All groups share one centre, and each spreads out both ways along 9 directions, with some noise.
Some rows, each with its group after it:
[-22  16 -14 -10   1   9 -11 -14   2   1  -3   1  11   8]  J_799
[ -2  10  -4   0  18   7  12  -1  -3  14 -24  15  16 -13]  J_598
[  5  -3   2  -3 -15  -5  -2   8  -2  -8  10   1  -5   2]  J_954
[  9  -2  -1  -5 -19   1   9  14   1  -5 -11   7   2  -1]  J_799
[  4  12   0   5 -14  -4   1   2  11  -7  -7   8   9   3]  J_897
[ -6 -11 -11   3  16   0 -15   1   2  -1  12  -4  -2  14]  J_897
[  6  -7   7  -1   2   7  -6   1  -1 -16  -7 -21  -3  10]  J_598
[ 11   1 -25  -4   3   0   5   8  -2  -6 -16  -5  24  -2]  J_697
[  2  -7  -6  12   2  -3 -30  -3  -8  -5 -16 -12   0  28]  J_897
[ -9   9  -3   1 -12  10  -1  -8  17  14   7   1   6   7]  J_799
[  8   3 -15  -8 -23   4   4  -3  23   2  13   8  27   7]  J_556
[  9  18 -15  16 -16 -16 -18   5   0 -13  -6   1   4  21]  J_685
[ -9   8   3  -6 -11  -2 -12  -1  -1 -12  12  11  -3  11]  J_697
[  8   2  -9 -10 -17 -13   9 -18  -7 -17 -22   2 -18  10]  J_556
[-10   3  -4   1  -2  11 -20  -2  -2   5  10 -14   2  16]  J_556
[ 11 -13   0  20  -3  -6   8   3   9  22   5  -5 -14  -4]  J_697
[ -3   3  -9  -3 -12  -3  -1  -1   2  -9   0  -5  -3   4]  J_954
[ -7  -2   4 -17 -19  10   4   3  16 -12  17  13 -27  19]  J_598
[ 18  23  -1   6  16  -4   7  -4  10 -21 -17   5  25   2]  J_897
[  0  -4 -13   3   9  -2  -7 -15  -9  24  10   6   4   5]  J_598
[-7 17 25 -7  5 22  8 -3 11  6 -6 12 20 -8]  J_685
[ -4  17  -4  -8   8  17  -3 -17   6   4   7 -19  16   5]  J_685
[  9  10  13  13   5   7  -3  11  10  -4  -2 -11  25  -3]  J_697
[-15  -3 -21   0  22   3  -5 -17   3   9 -13   1   2   4]  J_685
[  5  -8  -4  -4 -13  -8   1   2  -9   0  -1  -8  12 -11]  J_598
[ 3  2 -5  2  8  2  8  4 -6  6 -7 -4 -6 -4]  J_799
[ -4   1   6   0   0   5   4   2 -11  -3 -11 -25 -16 -11]  J_799
[ -7   8  -4  -3   4  10  -4   6  -4   4 -18   5  17   1]  J_685
[  1   0  14  -4 -11  -5  -1  -8  13 -11   5  27  -1  10]  J_799
[  1  11  -2  12   5  15  18  13   6  33 -23   6   9 -15]  J_897
[ 10  13   8   4  -7  -5  -1  10  -8 -12 -12  -1  -3   1]  J_685
[ -7  14 -12   7  -7   1   1  -7   2   1  -7 -16 -25   8]  J_954
[ 3 -9  3  0  9  6  1 -7  9  2  0 -6  5  4]  J_697
[  5  -7  14   3 -17   2   3   8 -10  -4 -20 -16 -24  -1]  J_556
[  2  -4   5 -26 -13   6  23 -12  19 -14  22   1   1  -8]  J_897
[  0  13 -20 -12   3  13   5 -12   0  10 -13   1  15   7]  J_598
[ -3   1   4  -4 -16 -12 -10  10 -13 -10  13  10 -15   5]  J_598
[ -7   0 -13 -20  -3   1   5   1  -7 -13 -21   9   7  -2]  J_799
[18  6 18 -6 12  9 16 -4  8 -8  0  4 -8  3]  J_897
[ -6 -17  -5  -9  -2   6   1 -20  25  -4   5  -3  14   8]  J_897
[ 1 -4 11 -1 -4 -6  5 -9  3 -3 -7 19 -6  0]  J_697
[ 34  18   1   5  13   4   4   6  -6 -20   1 -26  -3  15]  J_897
[ 4 -3  9  4 -5  1  7  3  5  3 -6  1 -8 -4]  J_697
[ -9  17  -9   2 -26   1 -15  13  -8  -4   7 -13   1   6]  J_799
[  1   9 -14  10   6 -24   0 -23 -15   5  -5  -3 -23  -1]  J_556
[  5  15   5   1 -27  -8 -14  11 -19 -18   5 -13 -24  13]  J_954
[ -3   4   1   2   3   1  -4   0  -6  -5  -8 -12  -4   0]  J_685
[ -1   8 -18  13  -7 -11  -8  -2   4  19  14   8  15   1]  J_598
[  1 -14  -1  -3   2  -3   1   1 -11  11   5   2  -4  -6]  J_598
[  7   0  12   3  -2  -1  -9  15 -20 -17 -17 -21   0  -4]  J_954
[ -3  -3  14  -4  18  12  -9   3   8 -15   6  -8  15   2]  J_697
[  2  -3   0  -2   0  -2  -4  -5 -10   3   1   3  -6   4]  J_598
[-18   2   8  10  -7   8 -19  10  19  -1  14   2  11   7]  J_799
[ -8 -14  -6 -10   8  16 -27 -25  -5  11  -4   7  -6  42]  J_897
[  4   7 -10   0  -2   2   3   1  -7   4 -13  -7   5  -1]  J_556
[  3   4   1   6  -3   4   7   2   6  16  -2   1  14 -11]  J_556
[  6  11  -3  -4 -14 -15   9   2   1 -10  -2  21   1  -4]  J_556
[ 22   4  -8   7 -10  -4   6  13   1  -1   5  -8  -4   6]  J_685
[-15  23 -13 -15  -7  -6  -5  12 -25  -2  11  25  -1  -5]  J_685
[ -8   3  18 -10 -19  16  -2 -12  12  -6 -15  -4  11   5]  J_799
[  6 -19  -3  -6  17   9  10 -19  12  19 -10   9  24  -2]  J_954
[  5  14 -12  -4  -9  -8  -5 -11 -11  -5   0  -6  13   2]  J_556
[  2  12  12   0   0   8   8  14   9  -8 -16  12  18  -8]  J_697
[-11   9 -10   3  -9  -4 -15  -5  -1 -16 -17 -12   5   6]  J_954
[ -5  22   9  -9  22  28 -22 -30 -12   4  -8 -32  21  17]  J_697
[12  7 -7 -4 16 18 15  6 -1 31 10 11 -4  4]  J_954
[  5   4   2   1 -14   1  -3   1   9  -6  -2   4   6  10]  J_685
[ -6 -10  -9 -12   0   9  16   8  13   1  -6  15   0  -2]  J_697
[  4  -3 -14  -2 -13  14   3  18  15  20  21   4  12   4]  J_685
[  8  12 -20 -12  15  22   4 -24   0  26  -7  -1  13  18]  J_954
[ 12   2 -11  -1  -7   1  14  19   2   0  -8  -2   4  -6]  J_556
[-12   3 -12 -11  -7   3 -11 -10  -1 -11   6 -14   1  10]  J_799
[ -1  30 -24  -4   4   8  -6  19 -21   1  -6 -11   3   5]  J_954
[  7  14   1 -15  -6   9  -4  10 -13 -13  -3   3  11   9]  J_954
[  2   7 -29  -2  -7   6  -7  -1   3   8   9 -12  16  12]  J_556
[  8  16  16  -5 -18   5  11  -9  13  -1 -10  23   1   8]  J_897
[ 1 18  2 23 -9  2 16 -4 41 17 -7 14 15 -7]  J_598

New rows, each followed by its group:
[ 3 20 41 24  3 -4 -2  1 11  4 -3 22 10 -7]  J_697
[  8   1 -13  11  21  16 -26  -9  -4  19  -8  -4   0  42]  J_897
[  5  -5   0 -12 -13  -7   3 -19  -3 -22 -12  -5 -18  15]  J_556
[  4  15   1   6 -14   1  -7  27 -14  -4   0 -10   1  -3]  J_685
[ 24  14  -4 -13   9  18   0 -12  -4  -3   9 -10  -5  30]  J_897
[16 -5  8  8 -2 -1  4 -2 13 -5 -6 -7 16  0]  J_697
[ -2 -27 -32  -7  -3  -2  -2 -10  16   7  25  -4  -2  17]  J_697
[ 21  -1 -16  -5  23  10   5 -16  -2   8 -12 -10  20  12]  J_799
[-16  12   7  -2   2   9  -4   1   8 -26 -31  -7   8  -1]  J_954
[-33   4 -18  10  25 -14 -17  -6  -7   3 -20  25  -5   1]  J_685
[  2  -2   1  -7  14   6  11  10 -11  -2   3  -7  -8 -12]  J_897
[-17  -1 -11  18   7  -7  -9 -31  12  20 -22   3   3   5]  J_954
[  3  23  19  -5  -3   8  -3 -12   0 -10 -20   6  21   4]  J_697
[ 12  11   3   4  12   1  16  13  -3  -4 -11  -8   4 -14]  J_897
[ -2  -2  -8  -6 -13   2   5   0  -3   5  -5   1 -18   4]  J_697
[ -1  20   0  13 -12  -1   9  12   7  11 -22  14  14 -12]  J_897
[ -3   2  -8  -2   0   3   2  -1  -5   2   0 -20 -11  -1]  J_799
[  1  -2  14   5 -21  -1   6  -3  21  -2  -8  10   2   2]  J_897
[ -3  13  -5 -15  -8  13   7  -9  11  -3 -17  14  19   7]  J_697
[ -2   1  10   3  16   8   5  13   9   4   8  11  11 -10]  J_556
[  1  -5  -6  -1  11   1   2 -10   0  -3  -6 -15  -7   1]  J_685
[ -3  -4 -12  -2   0   2  -3   8  -7   1  -9  -6   1   3]  J_685
[ -2  -3   6   9   8  12  -4   9  14   9  17 -15   0   2]  J_697
[-16 -20  18  -5  -6  11   3  41 -16   8 -13   7 -11 -24]  J_685
[  5  16 -11 -14 -10  14  -1  12   2  -5  15  -1   4  15]  J_954
[  5 -14 -13  -4   5  -5  11  18   6 -12  -8  10   9  -8]  J_697
[  7   8 -20  -9 -13 -10  -4 -19  -6 -11   3 -11   5  11]  J_556
[-12 -12   4  -4   1   5   0   4   6  -8  -2 -10  -8  -4]  J_799
[  2  -8  15  -6  -4  16  -5  20  13 -35  -2 -21 -15  14]  J_598
[ -7  -4 -28  -7 -15   4   4 -17   4  26   4   6 -19  16]  J_697
[  7  -9 -11  -4  -7  -6 -10  15  -6  -3  12   6  33  -1]  J_954
[  5   8 -23   2   1  12   4  24   4  12   4  -6  21  -3]  J_556
[-11 -23  14  22 -15 -18 -17  10  16 -16  -4  -7   8  -9]  J_954
[ -8 -12 -19 -11  -1   5   1   8  -9   9  15 -10 -10  -3]  J_685
[-8  4  5  1  7  2  1  0  1  6 -3 19 -4 -1]  J_697
[ -3   4  -8  -6  13  -3   5 -17   3  -1 -26  29   8   6]  J_685
[  2   0 -23 -10  -7  14  -8  11  -2  -9  -2 -18   3  19]  J_556
[ 14  15  -7  -7 -19  -5  20   2  -7  10 -10  20  -7  -1]  J_799
[-15 -17 -11   6   1  -1   0   4   9   4 -10 -12  12 -15]  J_897
[-12   3   2 -15   3  -1  -8  10 -13 -10   3  33  -3   6]  J_598
[ 21  -5 -12  12  14  -2   5  28  -6   9  -4   3   8  -1]  J_799
[ 1 12 -1  7 -7 -2  3 -2  7  7 -1  5 -7  4]  J_598
[-12  17   2 -18  13  26  -5 -19 -22   7 -21 -18  -4   8]  J_697
[  6  12   3   1  20   7   8 -12  -3   0 -11 -17   0  -4]  J_685
[ -6  -4  24  -7  -3   8   1   8  18 -14  12  22  10   1]  J_556
[ 12 -26  -1  -5   9   1  -2   3   1 -20  -2 -21   0   7]  J_799
[ 2 -6 -8 -1 35  2  1  3 -4 -7  2 -8  2 -3]  J_897
[  8   6 -19  -1   0  -5   3  -6  -6   0  -1 -10   4   1]  J_556
[  0   6 -13  -4   4  10   6   1   3   8  -1  -1   3   4]  J_954
[  7   9  12  10  -1  -4   8  -1   0   7 -17   9   1  -7]  J_697
[  3  16 -33   0 -13 -19  -3  -6  -9  -4   3   6  -7  12]  J_556
[  5  -5  -4   1 -11  -8  -1 -11  -3  10   4  -2   5  -2]  J_598
[ 23  25  11  15   7  11  12  16   6  17   4  12 -13  11]  J_897
[  5   2   0   4 -18   4  -5  -9  -4  16  -3 -22  13  -1]  J_556
[  5   6   2   5   0   2   9 -11  21   6  16   5  -1   5]  J_685
[ 3  0 -9 -2  4  0  7  3  5 -2  1  2  2  1]  J_556
[ 7 10 -5 15 20  5  2 15 -1 12 -6  0  0 -1]  J_897
[ -3  14  -3   7 -11   5   2   0   7  18   0  10  -2   4]  J_697
[  5  -5  17  -1  13  14   5  12  -8  -9 -16 -26  -3 -10]  J_697
[  0  -3  -3  -6 -15  -3   8   1   4   1   0   8  13 -10]  J_598
[ 6  3 -2  1  8 15 -6 -1 -6 18 -6 -1 -8 18]  J_897
[-10  -1   5   5 -17  -4  -4   4  20   2  35   7 -13   4]  J_685
[ -5  16 -13   4   4  -5  -4  -2 -13   5 -16   0  -5   0]  J_954
[  9  -6  -7  -1  -2  -9   9   0   0  -4   0   7 -15   3]  J_685
[ -5  -3 -10  -6   3   8   5  -2   9  13   4  13   9   0]  J_598
[  5  15  13  10 -28  -9 -12  27  -6 -17  -3   8  -2   4]  J_685
[-17 -15 -11   9 -14 -15 -31  -1  -1 -15  -8  -3   6  13]  J_897
[  9  17  -2  -8   1  13  -1  -8  -5   4 -10   6   3  15]  J_897
[  4   4  10  10   1  -5  16  20  10  -5  10   5  -9 -18]  J_897
[ -6 -11   4  13  -5   1  -5   7  18  -3   0 -10   5  -2]  J_954
[-21   7   4  -8  13  11   2 -18  13   4 -11  20  10   0]  J_799
[ -5 -14  -7  -2  10   4  -1  -1   5  -5   6 -14  -3   3]  J_799
[ -6  21   7 -16 -16   8   6 -29  10   4 -13  27  10   9]  J_799
[ -2  18 -22   5   4 -11  -8 -13 -16  11  -5  -3   5   2]  J_556
[ -4 -12   7   4  -6   4  -7   8  19 -10   2  -2  19   0]  J_954
[  7   8   5 -10  11  18  13 -16  10   7  -6  -4  15   0]  J_685
[ -6   6  12  -3  19  19  -2  10   8 -18 -13   5 -10  14]  J_598
[ -9   3 -19  -4   0   8   7  16  -8  18  10  -7  -1 -14]  J_897
[  2  15  -8   5   4   7   4  10  -3   3 -15 -10   3  -2]  J_598
[-11  20  20  16 -15  -2  -5   2  13  12  18  23 -11   2]  J_799
[  0   1  -5 -12 -10  -2   6  -6   1  -7  -4  10  -4   4]  J_799
[-2 10  3 -7 -6  8 -9  7 -2 -5  3  2 23  2]  J_556
[ -3  -7  -2  -6  -3  29   9  21   8   9 -35   4  -8   9]  J_556
[ 15  -7   8   1   1  -7  -3  -5 -20  16  -1   9  -1   2]  J_954
[  0   1   5   6  -8  -4  -3   2  -3  -2  -3  -2 -10   3]  J_954
[ 15  10   2  10  -7  -3 -14  -1   4  -2  14   4  11  21]  J_799
[ -2   2  -9  -8   9   8   5   7 -12   7  -8   0   0  -4]  J_598
[  2  10  18   0  -9  16  11   8  17  -2 -10   1   8  -4]  J_697
[-12  32   6  -7  12  13 -19 -12 -14  -2  -7   4  18  10]  J_697
[  2 -13  -3   0 -18  -3   2 -10  14   6  11   0 -15  10]  J_697
[-21  31   0 -14 -14   5 -12   9 -14 -11   0  22  -4   9]  J_697
[ 10  -4  12   6  -1 -10   3  -6  -6  -2 -15   1  -4  -3]  J_697
[  1  14 -24  -1  14   4  -1   1 -11  22  -4  12  15   3]  J_954
[  7   2  -2  11  -9  -2  -3   0  13  -7 -11  -7  13   5]  J_897
[ -2 -24  19   9  19   1   5  20  -8  -1  -3 -12 -28 -17]  J_897
[-12  -1   2 -24  13  16  -6  25 -14 -29  -9   8  -6   7]  J_598
[  7  -5   6 -18 -10  14   5  -2  -5  -7 -18  -5  12   1]  J_685
[  6 -31  12  14   2 -19   3 -17  24   7  17  21 -11   3]  J_697
[  0   4   5   6  -8  -9  -4   3   0 -10  -5   7  -8   4]  J_685
[  8 -17   4 -21 -17  31   2  -7  10  -1   3 -48  16   6]  J_685
[-10 -13   2  21 -12 -29  -2  14   2  -6   0   5 -15 -19]  J_954
[  8   0 -29   6   1  12  12  12   1  22 -19 -16   2   0]  J_556
[ 4  7  2  4  1  6  0  8  6 -2 -3 -3 13 -1]  J_697
[ -4   0   9 -10  -8  -3  11  -2   1  -8 -12  21  -7  -5]  J_799
